Every row belongs to one group in each of 4 separate groupings. Each group adds its own fixed numbers to the row, and there is some noise. The rows also spread widely along 12 directions, which tell nothing about the answers.
(in the rows, 128 means zero)
Some rows, each with its group in each grouping after it:
[101 147 118 115 125 159 122 113 106 151 100 163 129  95 110 131 120 140
 126 122 125 148 114 116 167 115 118 143 135 158 101 118 129  99 126 121
 134 151 106 122 138] -> q318 (2) (1) Bigun
[112 111 101 165 134 145 127 118 121 172  81 181 186 108  89 134 117 146
 169  94 102 147 149 124 184 148  92  41  84  97  50 126 181 147 115  98
 139 130  80 154  83] -> q366 (2) (3) garu
[131 100  45 133 130 131  77 100 132 146  92  96 127 123  87  99 147 143
 121 132 133 194 115 120  94 126 176 156  89 105  65 138  97 146  93 124
 139 143 134 208 125] -> q793 (0) (1) mav
[147 101 140  84 104 148 103  78 145 175 122 147 168  53  86  98  90 102
 104 113 119 137 115  90 188  88 121 132 145 120  78 168 183 118 118 103
 112 114 109 120 133] -> q318 (3) (0) leto
[ 76 104  84 188 132 121 113 160 183 138 140 186 181 202 150 131 141 108
 163  92 141 128  64  90 115 112 103  30 120 147 108 106 187 133  84  82
 167 174 157 131  23] -> q793 (0) (3) leto
[ 86 164 101 123 133 158 115  86 145 128  91 181 123 136 132 126 113 180
 121 155 107 127  95 117 138 136 123 112 109 171  93 139 165  85 125 151
 101 154 134  96 138] -> q366 (1) (0) garu
[113 112 150 136 120 187 126  87  45 194  65 168 154  77  89 173 109 140
 144  97  79 156 139  96 150 181 107  82 155 127  64 117 119 133 115  99
 104 159  93 163 101] -> q793 (1) (2) Bigun
[123 119  93 143 160 120 130 174 165 140 138 135 123 156 107 158 133 121
 103 104 139 167 104 101 150  72 104 104 130 129 134 138 132 133 104  98
 150 165 152 115  63] -> q793 (3) (2) mav
[119 191 102  99 153 122  95 112  95  90  80 187 101 103 139  99 134 196
 126 127 117 136 159 133 135 121 136 150 144 173 104 100 164  98 123 150
 131 106 121 141 160] -> q793 (2) (3) mav
[126 163  99  98 145 100 105 100 152 172 100 126 126 105  97 152  99 164
  86 165 142 132 116  96 113 123 150 134 122 126  88 172 129 115  96 119
  74 162  91 126 164] -> q793 (0) (1) Bigun
[149  87 105 112 153 115  72 125 132  85 115 158  95 108 136  38 153 144
 120 100 126 130 132 125 147  69 118 211 173 141 141 126 151 138 158 114
 161  90 159 180 117] -> q793 (1) (3) leto
[143  74  83 140 144 107  97 100 137 149  89 136 167  87 115 110 134 143
 117 148 151 134 164  91 154 127 126 125  61  62  81 174 169 156 114 121
 121  91  94 151 136] -> q318 (2) (1) mav
[123 121 147 124 139 126  86 104  99 131 102 176 142 118 124  78 135 146
 139 125 108 108 114 118 136 129 117 128 165 127  95 118 165 134 122 110
 118 132 100 151 145] -> q793 (3) (3) leto
[116  78 100 153 132 121  78 127 155 141 106 140 153 153 123  91 144 119
 135 146 146 114  85 100 129  96 105  93 118  95 127 142 157 158 120  96
 133 140 127 165  88] -> q366 (2) (2) Bigun
[100 123 105 130 132 173 103  76 107 153  61 158 122 121 116 118 118 166
 129 139 101 144 102 106 128 166 127 113 108 147  77 142 141 118 122 134
  93 143 124 153 133] -> q366 (1) (2) Bigun
[ 93 127 143 160 141 190 133 116  71 153  99 195 125 120 118 149 131 142
 151 115  79 149 114 114 177 146  95 120 148 148  95 114 117  98 119 117
 143 169 122 111 104] -> q793 (3) (0) leto
[122 137 115 146 132 138 107 128 100 124  96 163 145 138 112  99 123 144
 146 111 119 156 127 107 132 117 130 105 150 134 109  96 158 125 110 113
 149 153 142 154  95] -> q366 (3) (1) garu
[121 156 101  89  96 129 102  93 184 148 109 138 130 130  75  79 117 120
 109 102 129 157  59 143 133  68 129 118 126 180  71 124 170 107 134 120
 117 157 117 140 119] -> q366 (1) (1) mav
[125 159  91  98 127 111  63  98 119 125 106 144 148 112  98  73 140 157
 131 145 134 148  87 112 119  74 174 138 152 161 102 125 145 107  99 130
 118 141  99 147 159] -> q793 (3) (3) leto
[ 86 110 144 143 100 150 131  97  90 188 121 154 169 102  99 165 108 125
 121 116 132 130 123 102 164 121 122  78 132 157  73 122 152 114 112 116
 111 180 114 126  99] -> q793 (2) (3) leto
[118 106 127 140 151 160  97  99  58 145  74 167 119 118 112 110 142 166
 143 139  84 133 144 110 114 176 109 123 139 101  93 123 104 149 136 127
 111 149 134 176 121] -> q366 (1) (0) mav
[118 152  71 125 142 103 116  90  75 147  80 113 113  80 107 168 110 216
  87 164 145 163 209 107 121 155 194 161  78 139  67 150 115 121 108 183
  95 138 136 165 176] -> q793 (2) (3) garu
[124 126  64 143 151 115  70 138  82 110  76 173 180 105 124 104 163 157
 177 153 137 154 155  85 129 110 143  82 107 107 124 120 151 148  71 112
 151 106 101 162 110] -> q318 (2) (2) Bigun
[146 100 170 120 140  77 108 116  78 162 113 141 175  84 102 128 112 135
 105 151 163  95 189  74 114 131 117 102 147  74 113 134 146 173 118 103
  95 136  96 140 136] -> q318 (2) (1) mav
[136 100 126 102 120 142 111  95 119 183 119 147 193  59  80 135 112 106
 110 124 133 148 123  71 169  81 113  85 127 115  85 166 158 130 104  85
 105 132  92 105 100] -> q318 (1) (0) mav
[148 138 119 109 120  93  78 123 162 139  98 175 194 116  76  72 134 112
 151 107 132 120 100 112 130  65 101  27 134 117  91 127 219 160 103  78
 115 123  72 143  91] -> q366 (1) (2) mav
[121 117  97 110 127 141 123 103 155 168  93 159 156 132 138 164  92 143
 117  92 125 134  99  40 112 152 125  59 156 142  84 133 203 126  83  85
 114 145 155 139  71] -> q793 (1) (3) Bigun
[ 92  98 168 164  97 101 149 120 137 125 148 141 132 133 116 119  98 116
  71 132 175 112 131 139 161  75 114  94 108 171  88 123 172 113 161 151
 102 168 161  95 110] -> q366 (3) (2) mav
[ 73 171  82 155 151 143 139 129  96 118  87 163 100 160 134 142 141 200
 119 141 120 164 121 125 120 152 142 127 102 183  94 112 118  89 133 162
 127 171 159 121 124] -> q366 (1) (3) mav
[116 172 116  98 112 147  92  71 133 124  88 204 154  81 121  72 101 155
 137 152 123 121 104 112 190  87 132  91 119 160  76 145 208  71 112 129
  94 100  78  85 176] -> q366 (3) (0) Bigun
[140 108 147 131 114 111 168  97 103 160 129 123 114  52  97 164  77 145
  51 121 171 155 210 110 197  99 142 167 111 144  68 160 148 103 149 143
 100 127 140 107 147] -> q793 (3) (1) Bigun
[127 132 146  98 105 140  95  99  71 128 145 162 174  52 113  94 123 138
 118 136 149 149 129  89 178  39 149 145 186 179 121 125 159  80 110 110
 130 130 107  96 142] -> q793 (3) (3) leto
[125  84 125 173 135  96 102 124  98 111 104 162 152 139 137 111 130 147
 132 123 142 122 157 100 112 133 134  92 135 119 118 113 160 156 112 123
 131 137 148 162 107] -> q793 (3) (2) garu

New rows, each followed by its group in each grouping:
[110  97  95 170 157 125 141 149 117 142 109 148 120 130 137 150 115 155
 106 142 145 149 169  90 140 156 126 130 101 101 112 143 133 126 123 120
 138 146 175 137  89] -> q366 (0) (1) Bigun
[140 118 142  87  97  87  51  74 140 113 130 135 159 103  90  23 131 110
 118 159 152  98  75 122 114  49 143 133 160 132 101 123 158 137 128 129
  87 123  92 142 177] -> q318 (3) (0) mav
[131 139  83  91 140 136  91  94 173 146  87 131  87 142 124  92 110 151
 112 134 121 131  94 100 111 142 131 166 137 122 108 141 159 130 126 127
 115 143 147 171 138] -> q366 (2) (1) Bigun
[107 131 131 150 126 109 135 124  82 122 129 163 135 101 110 133 133 148
 100 141 178 141 157 127 161  67 135 138 135 173 117 123 119  99 135 126
 131 156 126 100 128] -> q793 (1) (1) Bigun
[137 175 129  66 132  91  94  87 166 160 118 125 116 118  85 113 100 156
  84 135 130 112  79 112 105 104 136 126 156 146  78 139 156 122 117 120
  60 166  86 127 173] -> q793 (3) (3) mav
[114 149 119 121 131 116 113 103 182 134 100 169 124 153 105  98 110 146
 124 109 111 117  89 135 126 121 107  89 128 139  85 126 180 135 140 129
 105 152 134 133 107] -> q366 (1) (0) garu
[110 126  90 132 135 169 122 122 119 126 102 174 127  94 103  92 154 135
 143  99 106 188 122 144 196  92 118 172 108 167  93 129 128 100 136 126
 179 116 121 131 109] -> q318 (1) (1) leto
[ 71 139  99 168 102  98  97 108  80  67 102 181 143 144 147  63 156 167
 141 163 172 127 123 146 109  88 170 123 102 196 100  80 135 101 126 168
 138 138 134 135 156] -> q318 (1) (1) Bigun
[ 75 143 101 149 106 139 102 131 103 141 125 169 168 136 111 123 140 123
 154 117 146 144  73 124 149  64 134  68 141 181 101  86 132  99  98 107
 151 182 106 125  98] -> q793 (2) (3) Bigun
[127 116  74 108 111 143  77  88 146 148  92 140 184 118 112  89 137 128
 142 117 128 163  80  72 112 102 147 103 132 132 103 130 174 128  79  96
 140 135 124 151  97] -> q318 (1) (1) garu
[143  80 121 134 116  67  92 104  95 133 126 129 169  85  94  98 127 129
 112 122 183 120 166  98 127  72 155 107 129 110  89 133 153 168 128 109
 110 121 122 173 122] -> q793 (1) (3) Bigun
[107 130 130 138 135 143 104 133  71  98 121 166 115 145 151  96 143 151
 131 113 127 144 115 106 111 107 131 139 196 174 136  72 129 113 118 127
 152 162 171 143 111] -> q793 (3) (3) mav
[147 108  98  59 146 155  61  75 171 165 100 149 144  87 123  96 115 125
 120 150 117 117  79  57 153 104 107 148 155  92 127 182 161 119 108  88
 105 111 104 133 139] -> q318 (2) (0) Bigun
[142 198 115  77 183  92 109 161 151 130 107 165 116 142 114 127 123 170
 128 112  99 137 105  91 100 137 104 103 181 129 122 115 165 136 104 109
 116 159 113 123 127] -> q318 (3) (3) mav
[116 122 133 114 135 135 123 117 145 158 143 138 114 115 117 145  97 122
  88 122 143 131 108 100 139  92 123 140 172 148 111 140 117 110 128 113
 116 175 167 119 105] -> q793 (0) (0) Bigun
[110 131 151 108  93 177  89  44  87 169  90 166 185  68 126 116  89 145
 109 146 130 128 113  69 142 125 145 120 166 164  77 131 163  81  90 107
  82 144  91 119 154] -> q793 (0) (1) garu
[124 121  94 114 150 178  98  79  89 154  56 139 107  98 121 128 123 182
 101 151  90 165 130  93 125 173 134 158 110 125  86 162 126 120 120 142
  98 121 133 160 142] -> q366 (1) (2) mav
[113 115 111 161 126 123 109 106 121 134  97 157 146 123 106  86 127 139
 146 144 139 142 121 134 160 107 133 102  92 107  80 132 151 126 128 125
 130 137 102 145 139] -> q366 (3) (1) Bigun
[125 117  96 129 130 103 104 132 107 118 134 138 136 111 108 107 142 134
 115 132 153 156 159 114 146  66 146 145 135 139 128 125 129 135 115 135
 154 146 164 156  98] -> q793 (2) (0) leto
[163 100 119  96 159 131  68 119 168 156 119 135 150 114 101  85 132 113
 116 139 117 130  75  80 154  70  86 129 155  72 137 175 162 146 112  71
 116 116  94 128 112] -> q366 (3) (2) mav
[105  92 127 148  86 134  94  98 142 156 131 144 183 133  81  79 124  87
 148 129 128 136  62 117 145  72 122  65 124 132  78 125 161 134 117 103
 117 171 125 136  92] -> q366 (3) (0) leto
[ 99 121 112 149 154 160 119 120  98 160  98 178 162 115 135 142 126 139
 145 143 129 146 113  77 156 144 109 103 125 113 109 139 124 109 101  96
 140 150 100 113 108] -> q318 (0) (1) Bigun
[124 154  68 144 162 133 108 148 131 101  98 177 144 123 134 103 136 166
 139 127 128 175 158  98 157  98 127 118 120 132 126 123 168 103  98 109
 172 112 147 132  89] -> q366 (0) (1) garu
[103 142 118 139 132  88 104 111 117 123 106 149 120 149 108  98 131 175
 112 150 138 109 121 146  98 129 139 116 110 146  77 116 137 135 151 149
  93 166 123 148 150] -> q366 (1) (3) mav
[128 118  84 136 147 123  80 126 139 113 107 168 154 124 104  74 167 138
 138 131 137 142 101 132 154  61 115 128 110 119 116 139 143 123 115  93
 143 109  80 129 118] -> q793 (1) (1) mav
[107 127 102 122 134 182 114 107 125 168  80 165 134 121 106 137 115 137
 138 111  95 164  83  97 159 129 100  97 134 139  91 138 148 109 116 103
 122 155 124 135  89] -> q366 (1) (2) Bigun
[123 136 134 112 113 100 124  83 171 163 114 145 143 125 131 155  74 152
  71 133 162  88 126  78 114 121 129  96 128 146 100 150 203 117 112 123
  81 159 137 110 128] -> q793 (2) (1) garu
[ 89 126 131 152 136 154 170 137  55 136 126 143 122  94 116 173 127 152
  86 131 149 180 172 111 172 105 127 164 120 176 115 121  90  93 139 148
 148 169 159  88 108] -> q318 (1) (1) mav
[135 149 111 120 144 139 123 138  89 125 103 175 133  80 119 121 126 150
 130 100 115 178 182 105 171 108 131 156 158 156 110 117 149 103 105 105
 164 115 141 143  99] -> q793 (0) (1) leto
[116 100  98 149 125 184  96 100  78 140  99 178 177  55 115  86 132 130
 149 137 115 178 150 100 209  88 124 130 121 129  94 151 148  92 106 111
 154  98 124 125 100] -> q366 (0) (0) leto
[114  92  85 152 119 160 122 131 129 118 105 148 101 121 115  86 135 120
 137  75 119 191 136 148 165 123 132 170 114 150  80 100 120 125 136 130
 185 117 181 194  87] -> q318 (0) (1) Bigun
[108 178 105 106 141 165  71 106  65 108  78 196 155  95 144  97 134 183
 148 186 122 157 101  64 145  94 147 110 168 163 143 130 159  69  73 117
 125 122 103  90 146] -> q366 (3) (2) Bigun
[128 138 142  99 115 103 109  89 227 125 105 174 105 152 123  65  83 133
 100  94 127  78  98 145 132 116  96 118 132 151  86 119 226 130 163 138
  99 129 130 149 139] -> q366 (2) (1) garu
[100  77  90 198 129 170 137 120  86 149  68 144 142 121 118 146 123 140
 154 109 106 186 145 109 159 167 126  81  78 108  67 128 143 142 110 125
 153 138 158 176  75] -> q366 (3) (2) Bigun
[ 91 153 110 145 102 115  82 100  64  99 111 155 148 112 101  59 137 159
 136 158 147 153 139 154 114  95 174 113 124 168  78  92 114 107 121 165
 119 150 135 162 149] -> q366 (0) (0) mav
[ 88  90  59 181 117 125  86 107 120 119 106 136 151 136 120 108 148 146
 122 154 148 163 109 125 120 110 168 121  74 143  86 143 121 127  91 145
 143 143 151 171 108] -> q793 (0) (2) leto
[102 101 140 141 119 146  98 113 127 140 115 184 169 130 142 102 130 122
 125 139 133 107  93  71 146  98  92  89 157 145 138 144 189 107 121  97
 122 143 141  95  84] -> q366 (1) (2) leto
[106  99  99 172 145 122  72 147  96 104 122 160 156 144 132  78 167 136
 138 162 149 140 123 111 123  85 125 115 133 119 141 116 120 138 114 116
 152 134 142 144  94] -> q366 (0) (2) mav
[146 147  85 101 161 100  89 132 127 135 117 121 127 106 103 105 127 159
  98 170 147 161 143  84 113  93 154 158 134 102 125 158 128 124  96 116
 118 137 135 149 133] -> q366 (0) (1) mav
[125 153  40 117 134  94  91 109 139 128  95 137 176 103 120 121 116 179
 122 156 156 159 151  77 127  91 178  86  77 135  97 143 192 120  74 131
 127 118 130 141 121] -> q366 (2) (3) garu
[139 134 108  81 140 130  65 102 154 125 101 134 112 121 142  80 122 145
 110 149 123 133  76  75  99 117 137 159 169 129 136 136 155 121 107 123
 108 127 143 149 149] -> q318 (3) (2) Bigun
[ 99 106 113 191 142  89 124 166 113  80 139 190 135 117 112  70 160 139
 148 101 142 138 169 187 202  85 104 143  94 150  86 104 141 134 173 140
 182  96 121 152 111] -> q318 (0) (3) leto
[127  82 144 132 115 118 118  87 142 163 115 131 120 110 108 120  91 122
  86 117 149 120 126 112 132 138 128 145 133 117  72 143 133 139 144 111
 101 150 137 166 132] -> q793 (0) (1) Bigun
[148 126  91 132 140  87  75  98  87 116  89 142 164  94 107  91 147 172
 127 177 155 143 159 103 117  96 171 140 110  99 109 144 136 136  84 127
 109 120  87 155 171] -> q793 (3) (1) garu
[127 108 138 146 155 115  91 110 118 108  90 197 137 140 179 105 123 165
 118 153 129  79 129  78 122 152  95 100 144 112 130 134 198 131 110 120
  95 109 122 113 136] -> q793 (3) (2) mav
[ 99 136 142  88  95 172 106  75  95 145 129 132 115  67 101 108 106 125
  88 143 133 144 113 123 161  76 139 179 162 188 106 123 107  83 142 147
 110 157 140 111 151] -> q318 (2) (0) mav
[149 107 118 134  77  75  80  97  72  79  85 157 172  76 119  54 111 140
 142 112 171 148 211  99 109 115 192  74 137 145  76  72 213 162  97 144
 129  75 161 204 130] -> q318 (3) (2) Bigun
[127 118 113  92 159 143  89 110 112 142 109 140  99 122 131  91 139 156
 120 126  95 132 112 109 120 145 122 196 167 125 127 130 115 140 142 133
 136 141 143 179 139] -> q318 (2) (3) leto
[ 88  87  97 122  97 171  73  85 102 174 116 111 147 119 109  98 128 121
 128 136 136 154  57  98 127  99 148 145 140 143  98 125 102 115 124 113
 131 178 146 174 114] -> q366 (2) (3) Bigun
[ 93  76 143 112 112 185 102  57 126 176 124 118 117 107 130 106  96 136
  87 151 129 116  57  92 146 119 118 188 156 141 105 164 111  97 165 116
  88 167 144 123 137] -> q366 (1) (3) Bigun
[132 103  67 138 121 127 109 128 152 158 108 124 158 130  83 120 135 111
 133 100 131 191 104  97 141  89 145 112 108 122  89 138 151 138  85  97
 157 149 133 157  78] -> q793 (3) (1) leto
[130 128 106 148 181 118  81 143 115  94  97 197 139 104 135  74 158 162
 150 157 119 125 150 134 165 115  98 134 106 104 114 141 146 134 123 123
 139  74  76 133 142] -> q318 (0) (2) mav
[130 139  91  88 170 116 120 127 189 173 119 136 123 101  87 148 117 147
  96 126 113 147  96 100 172 104 109 151 103 123  99 193 147 119 128 115
 112 137  96 104 127] -> q318 (1) (3) leto
[129  71 140 140 126 118 114 142 150 135 153 152 149 108 119  84 124  94
 118  95 151 123 106 117 193  62  96 129 145 121 105 134 160 135 160  93
 147 122 127 125  98] -> q318 (3) (3) Bigun
[123 135 118  99 139 143  78  93  82 127  76 177 169  94 160 126 121 167
 120 165 128 113 146  42 110 147 137 100 155 129 135 129 182 116  77 122
 104 114 125 122 130] -> q318 (2) (2) mav
[ 95  98 143 172 127 146 125 130  91  71 112 208 106 118 148  68 151 135
 133 107 148 129 143 165 200  69  91 177 139 181 126  97 135  93 176 132
 176 111 143 113 114] -> q793 (1) (1) Bigun
[109 109 102 194 108  99 111  94 107  68  79 214 154 129 126  66 147 161
 151 108 147 117 176 170 150 116 132  69  68 153  48  93 201 136 137 153
 136  91 124 151 122] -> q793 (1) (0) mav
[116 153  62 132 141 149  93 115  68 128  61 158 145  92  93 105 153 173
 162 144 121 198 143 111 143 120 157 118 106 131  88 120 119 114  97 119
 148 130 106 161 125] -> q366 (1) (1) Bigun
[118 170  56 111 144 111 123 144 166  95 117 137  69 154 111 119 135 170
 111  77 122 183 113 152 123  87 151 167 130 200 105 103 133 116 132 149
 158 152 178 164 105] -> q793 (1) (3) garu
